The rows come from 5 hidden closed curves, with some noise, and rows from the same curve form a group. Each curve winds through 6 dimensions. The rows are also pushed far along 4 directions, which tell nothing about the answers.
(in the rows, 128 means zero)
Known rows, each followed by its group:
[127 151  67 129 140 142 132 116 160 128  49  71 105  75 149 195 126 168
 169 141  77 165 161]
(3)
[110 125 174 127 138 125 131 119 107 125 149 104 123 140 127 132 148 111
 110 118 137 123 132]
(3)
[136 135  99 118 152  74  90 128 156 151  96  70 109  91 221 174  93 147
 167  90  89 115 164]
(2)
[122 123 136 123 128 102 170 111 116 102  89 107 129  99 103 175 195 164
 122 159 111 130 111]
(0)
[128 120 140 156 118 151 128 115 105 135 154 153 124 134 119  98 139 114
 114 111 142 131 124]
(3)
[142 127 143 131 128 141 141 135 121 128 133 125 116 141  87 139 129 147
 115 167 134 150 105]
(1)
[ 92  97 150 135 153  96 162 124 157 115 149 101 118  94  96 130 175 137
 126 130 127 134 124]
(3)
[115 116 136 126 137 133 150 125 161 110 131  85  97 100  74 147 153 150
 135 167 140 166 120]
(1)
[105 121 143 132 126 164 168 144 147 108 162 180 150 137  56  75 152 107
 101 151 145 142 106]
(4)
[133 113 131 146 109 150 103 120 125 136 151 150 112 132 128  97 122 116
 124 111 145 138 125]
(4)
[149 148  95 129 128 171 114 127 135 139 131 124 120 137 125 121  97 120
 147 130 147 136 144]
(2)
[107 113 156 119 132 103  98 135 161 132 165  97 104 130 132 117  89 125
 133 127 151 133 132]
(4)
[120 130 130 118 155  92 156 129 141 126 124 106 136 118 128 132 135 113
 110 123 115 132 144]
(4)
[103 125 125 103 129 129 137 123 202  87 117  80 100  71 101 126 147 105
 121 137 136 180 151]
(2)
[ 90 124 171 131 125 109 179 148 115 114 180 194 169 153  89  60 140  90
  80 125 145 114  92]
(3)
[139 157 136 121 136 121 122 124  98 138 102 105 133 141 167 171 118 140
 137 127 107 112 134]
(2)
[ 94 102 185 130 142 105 106 134 191 117 218 126 112 118 116  50  87  73
  83  97 167 146 146]
(2)
[132 136 123 123 138 152 105 135 155 123 124 118 132 129 128 144 102 146
 143 145 124 124 145]
(1)
[142 145 157 104  92 146 135 140 100 108 119 174 142 162 106 102 137  87
  75 141 130 149 103]
(3)
[189 151 106 117  79 181  88 168  98 149  90 175 118 182 120 152  72 160
 140 187 121 152  74]
(2)
[154 136 111 141 112 147 125 137  70 152 125 175 151 167 144 122 128 131
 139 122 130  96 102]
(3)
[ 92 141 120 105 116 137 205 117  94  78  88 122 153 104  72 156 235 132
 147 164 150 110  98]
(0)
[136 105 197 159 125 131 122 129  88 136 199 188 149 177 100  85 120 129
  79 132 152  98 101]
(1)
[139 136 110 115 101 158 137 121 160 101 133 115  94 100  80 116 134 125
 136 162 171 171 114]
(1)
[127 133  96 123 129 154 150 141 130 132  85 137 135 122 121 134 159 113
 131 124  90 153 133]
(1)
[175 133 124 141 104 138 131 144  84 151 159 208 148 166 135  74 119 103
  94 111 136 116  93]
(2)
[133 129 120 134 121 139  96 121 138 135 131 145 130 135 148 106  91 113
 118 109 124 132 153]
(4)
[148 133  98 126 129 132  73 123 168 138 106 118 119 127 161 133  55 135
 134 120 111 142 172]
(4)
[ 78  84 150 170 159  59 160  95  89 146 152 112 138  94 178 116 209 107
 123  40 105  84 144]
(0)
[144 136 100 105  88 143  98 138 135 125  94 132 110 139 130 142  97 142
 156 156 134 148 108]
(2)
[ 92 117 101 132 153 114 158 122 130 123 111 104 144  91 142 137 177 121
 155 100 121 108 146]
(0)
[141 125 117 133 129 156 128 140 138 139 149 133 112 129 116  96 128  95
 118 116 139 157 127]
(4)
[148 125 115 132 135 200  88 166 191 147 161 110  80 133  85 111  62 131
 140 163 146 200 128]
(0)
[138 104 147 136 142 108 120 115 155 122 153 116 120 110 117 127 135 148
 118 129 131 124 142]
(0)
[181 162  86 124 118 200  81 146 135 158 102 111  93 153 134 148  52 131
 145 153 126 181 139]
(4)
[107 118 129  99 114  97 136 127 150 104 108 109 120 104 126 138 161 126
 144 135 128 130 117]
(4)
[125 115 185 146 109 143 122 137  81 128 165 198 160 188  93  94 116 123
  79 145 146 111  93]
(2)
[133 126 100 129 131 167 121 151 154 141 114 142 122 133 115 112 120 108
 126 128 105 166 134]
(1)
[150 103 102 142 132 147 109 139 183 144 146 109  82 108  95 107  95 126
 123 141 138 196 133]
(1)
[185 133 115 110 102 182  76 149 156 130 148 170 119 159 114  87  74 107
 113 142 152 152 127]
(0)
[149 117 127 132 136 135 112 149 146 143 135 132 116 137 116 133 100 149
 128 146 119 144 117]
(3)
[119 163 116  77  93 159 174 132 140  79  67  87  99 107  62 171 180 124
 138 195 135 193  98]
(1)
[144 128 180 149  81 145 158 141  55 126 161 226 148 185  74  77 144 116
  67 154 147 133  49]
(3)
[109 106 162 124 156  72 139 137 147 136 174 110 129 127 132 101 120 106
 106 106 139 119 131]
(4)
[143 134 104 109 127 168 157 136 147 108  85 109 115 106  81 155 180 128
 124 163 115 174 127]
(3)
[116 138 108 104 146  97 163 109 131 106  78  93 144  92 151 166 196 124
 144 108  97 108 155]
(0)
[182 127 103 115 113 170  35 146 182 147 155 139 104 153 154  95  31 110
 134 120 153 147 156]
(0)
[168 144 121 100  96 181  96 145 142 118 136 165 123 158 108  96 102  93
 114 145 156 150 119]
(0)
[105  84 128 146 143 154 132 136 225 113 186 118  95  85  49  77 119 128
 121 149 164 183 138]
(4)
[ 95 122 163 145 140  82 159 113  77 146 166 127 136 142 149 107 154  98
 118  83 137  97 116]
(1)
[186 156  43 113 106 169 104 140 150 143  74 116  98 109 148 154 102 144
 176 143 120 162 130]
(2)
[ 90 101 201 151 125 119 123 121 121 127 222 141 119 153  96  71 116 110
  99 119 180 118 108]
(2)
[135 135 168 153 116 123 148 134  50 157 194 196 153 190 131  63 122  84
  88  97 157  96  89]
(1)
[127 119 188 128 130 108 108 120 110 128 200 154 147 167 142  82 117 100
 101  99 159  80 130]
(0)
[172 157  79 127 120 170 122 155  75 157  76 170 159 167 156 151 115 131
 143 131 103 110 115]
(0)
[ 98 118 118 133 147 127 178 131 141 125 130 128 135 106 100 106 181  97
 120 110 112 148 131]
(1)
[125 107 125 137 115 132 140 128 123 124 145 144 123 123 101 105 159 123
 131 131 150 133 105]
(3)
[163 158 146 131 129 129 130 135  68 138  96 155 158 163 164 157 123 136
  99 130  90 106 119]
(2)
[139 118  96 135 138 162  78 164 222 146 156 118  92 115 110 102  27 141
 144 152 139 183 144]
(3)
[113  98 100 144 152 110 144 110 168 124 123  95 115  74 113 139 163 156
 151 123 120 134 150]
(4)

New rows. What belongs after each?
[ 65  96 121 131 178 117 151 128 232 122 176  42  81  60  83 106 131 113
 150 119 149 182 163]
(1)
[140 117  81 136 142 160  97 140 198 137 122 114 111 105 113 132  82 154
 157 145 121 157 159]
(4)
[ 31  86 177 148 193  46 170 109 145 132 205  75 139  86 156  97 188  95
 140  46 138  69 161]
(4)
[110 144 109 127 134  85 159  88  78 120  61 123 166 112 183 169 184 132
 137  90  80  82 156]
(4)
[168 157  97 108  82 190 167 150 120 110 110 180 120 134  62 102 161 106
 115 173 147 177  75]
(2)
[131 128 123 141 139 149 174 126 124 123 128 120 121 120  69 141 162 148
 127 167 132 155 110]
(4)
[150 170 106 104 117 160 110 153 127 142 120 134 125 163 137 121  69 103
 137 141 134 150 122]
(1)
[134 124 131 126 127  95 142 131 134 123 120 135 131 105 151 123 152 118
 106 107 105 130 125]
(2)
[ 95 110 149 118 132 105 116 117 158 111 118  84 107 106 131 147 142 128
 130 123 116 144 146]
(1)
[141 101 187 167 146  94 124 133  85 163 205 173 146 178 128  85  97 123
  77 109 141  98 109]
(1)
[120 139 124 111 134  94  97 123 150 135 132  85 111 116 180 137  91 117
 154  99 129 119 153]
(2)
[118 119 117 139 148 131 141 127 153 127 133 125 132 105 121 113 141 112
 116 111 115 138 150]
(3)
[152 166  47  78  98 184  99 154 159 120  29  95 106 114 144 192 121 150
 204 167 101 162 127]
(4)
[142 139 144 116 112 108 183 107  48 107 107 191 184 147 133 121 226 106
  96 107 115  69 106]
(0)
[164 144 100 104 105 166  59 177 186 145 129 145 107 162 130 107   4 124
 133 161 136 175 125]
(3)
[131 138 144 119 137 100  96 129 107 149 131 123 140 155 194 129  99 104
 126  86 111  96 148]
(0)
[127 123 138 135 136 140  93 139 132 136 128 140 145 156 135 130  78 139
 117 137 120 118 143]
(2)
[107  99 157 129 120 175  83 150 195 131 173 100  71 133  80  98  79 109
 121 148 151 206 123]
(1)
[138 149 108 124 123 147 119 131 135 127 139 141 135 130 139 107 101 113
 141 117 146 118 139]
(1)
[104 140 128 117 126 144 147 132 163 109 169 129 122 114  98  79 125  90
 127 124 171 143 130]
(1)
[121 117 176 107 130 139 147 140 114 111 157 128 131 153  84 113 173  94
 100 142 157 132 108]
(3)
[123 127 126 137 141 137 140 130 122 144 116  98 108 117 128 151 152 132
 139 125 107 151 124]
(0)
[171 157 123 129 116 133 143 121  40 137  63 149 156 165 147 198 159 176
 135 155  89  93 101]
(1)
[123 116 141 150 136 120 158 111  78 136 135 132 136 127 130 136 194 132
 132 109 124 100 113]
(0)
[174 175  96 100  87 225 116 161 147 113 118 173 122 159  76 104  82 113
 129 186 159 176 101]
(1)
[122 138  89 136 141 144 107 114 147 133  86 103 129 112 149 172 104 173
 172 136 101 119 163]
(4)
[124 113 153 141 114 119 133 111 130 119 190 148 121 121 105  75 129 109
 106 116 178 124 119]
(1)
[156 144 111 133 128 151  53 154 126 176 141 119 113 175 176 143  16 153
 168 133 136 118 129]
(3)
[121 152 134 116 126 132 140 141 117 132 152 145 140 154 129  96 105  89
 118 119 147 127 119]
(1)
[116 134 139 135 132 154 147 124 122 128 149 116 113 129 100 111 140 100
 114 128 145 156 126]
(4)
[132  99 143 173 148 138  56 128 145 171 205 142 120 148 171  84  52 131
 139  78 145  96 156]
(1)
[136 135 145 100 119 148 113 127 155 106 148 114 116 134 107 119 126 116
 132 144 157 133 132]
(0)
[108 137 170 110 124 138 179 118  96  95 110 105 125 126  83 155 210 114
 105 153 127 147 107]
(3)
[133 156 103 110 129 180 162 150 119 118  89 123 134 135  85 159 155 138
 148 176 126 148 108]
(0)
[ 74 132 139 122 157 102 190 124 106 118 125  98 149 109 130 142 207 110
 148 103 119  97 126]
(4)
[156 137 127 137 114 117 147 109  59 130 101 177 165 144 158 127 167 114
  97 101 104  94 125]
(2)
[122  79 136 156 172  55  89  96 171 146 152  71 109  81 184 151 112 169
 146  84 112  94 182]
(0)
[114 137 151 132 146 108 146 117 115 128 137 124 144 143 127 123 113 116
  97 124 123 125 143]
(4)
[109 117 175 140 111 108 159 120  56 134 147 170 143 153 135  94 189  83
  86  88 126 114  96]
(0)
[101 143 127 124 124 152 146 126 120 115 110 132 145 131 114 139 149 134
 146 139 121 116 126]
(4)
[111 110 180 136 144 117 139 118 123 123 154 108 118 126 111 126 158 118
  98 120 126 137 132]
(3)
[129 107 118 151 142  75  72 105 105 173 119  93 114 120 240 146 105 124
 151  44  96  95 169]
(0)
[107 141 166 103 115 139 144 141 123 110 143 133 125 149 104 104 145  83
 102 131 141 148 108]
(0)
[125 122 110 122 141 118  88 137 164 130 107  75 109 110 145 172  73 168
 161 152 131 133 147]
(0)
[ 89 113 118 136 145 122 167 129 124 122 133 127 146 102 116 115 183 105
 134 105 133 113 130]
(0)
[150 136 134 122 117 118 110 133 118 132 122 170 152 163 140 112  86 122
  97 130 117 120 129]
(4)
[140 124 137 147 133 120 154 110  90 127 109 142 145 112 138 143 183 136
 105 114 102 114 127]
(2)
[ 70 100 161 111 131 130 107 137 213 106 189  72  78  98  92  95 110 111
 149 134 177 168 132]
(4)
[159 137 133 126 118 176 117 145 150 118 116 137 114 126  95 132 111 131
  96 163 120 179 123]
(2)
[118 112 172 132  95 142 144 150 109 117 166 178 128 159  69  90 140 123
 100 161 159 142  64]
(2)
[151 104 135 132 148 120  55 148 173 160 157  90  90 141 156 141  45 155
 144 130 128 138 145]
(3)
[140 107 140 149 146 110 115 140 126 155 152 146 134 144 139 122 103 144
 116 122 115 114 122]
(3)
[140 140  92 133 130 147 129 109 128 130 116 111 120 111 135 132 138 123
 150 117 137 129 150]
(2)
[117 122  69 131 151 133 115 128 158 141  91  81 118  83 163 159 133 137
 179 105 111 127 164]
(0)
[121 121 118 127 132 147 104 160 151 133 151 146 136 141 120  97  76 111
 122 132 153 133 130]
(0)
[175 130 152 129 126 134  96 133 113 141 161 168 145 173 140 109  95 131
 107 127 135  98 128]
(0)
[121 135 152 135 141 138 146 149  89 135 157 163 164 166 116 111 128 122
 116 131 141  92 110]
(0)
[151 107 112 140 128  94 121 103 114 132  99 130 132 104 164 153 157 154
 130 109 104 104 142]
(0)
[153 131 106 142 132 144 136 135 106 141 113 176 158 151 125 128 122 146
 123 135 107 111 124]
(4)
[144 116  92 138 123 159  91 139 155 146 141 121 103 126 129 118  91 138
 161 129 150 143 129]
(3)
[ 97 113 139 108 126  74 133 125 149 110 126 107 126 106 144 128 143 118
 129 116 127 121 131]
(3)
[169 115 116 147 116 150 109 143 122 157 136 165 115 151 117 105 103 122
 104 129 119 162 114]
(1)
[152 151 104 131 121 162 136 121 102 134 126 148 135 144 123 120 131 115
 133 129 141 122 129]
(2)
[132 157  92 110 124 147 141 131 130 121  70 127 140 119 141 149 134 116
 132 130 100 143 143]
(3)
[138 115 140 127 140 107 132 110 140 120 138 116 127 113 129 140 152 147
 124 126 123 111 143]
(0)
[104 115 135 117 133  99 121 109 136 116  81  88 123 104 155 172 163 141
 140 116  90 127 150]
(1)
[114 131 152 120 144  86 113 121 106 139 139 118 144 144 187 124 124  99
 122  78 115  87 150]
(0)
[136 102 130 130 151 126  75 140 205 141 180 117 109 117 142  87  65 109
 118 101 137 144 169]
(0)
[155 154 128 120  90 119 148 136  28 142  79 175 155 175 150 165 160 155
 139 146 106  90  68]
(2)
[146 144 103  93 125 143 136 115 161  98  85  84 111  98 108 173 164 149
 162 161 125 142 144]
(0)
[106  93 141 149 149  79  97 134 135 146 157 132 140 123 170 108  83 124
 110  89 130 102 145]
(0)
[157 147 113 140 143 103 134 106  63 148  53 110 145 130 196 208 163 166
 137 110  59  95 142]
(3)
[138 132 155 110 123 133 143 121 125 104 147 140 138 138 101 117 161 120
 114 140 143 110 123]
(0)
[170 131 116 138 110  94 118 119  42 147  74 167 166 156 185 172 135 166
 122 122  98  71 110]
(0)
[137 118 138 108 136 138 136 132 129 118 115 101 118 126 107 150 172 120
 120 141 126 142 128]
(3)
[186 158  59 110 110 196  55 180 148 156  83 142 125 165 150 147  15 142
 157 166 128 156 132]
(0)
[133 113 140 107 107 155  76 143 205 113 156 111  81 118 101  91  73  91
 102 139 155 199 143]
(3)
[136 138 127  95  96 147 136 144 153  97 106 147 122 136  78 120 121 121
 109 178 137 170 105]
(4)
[150 153 118 148 150 103 117 111  56 170  99 130 159 163 210 159 103 130
 127  84  88  80 159]
(4)
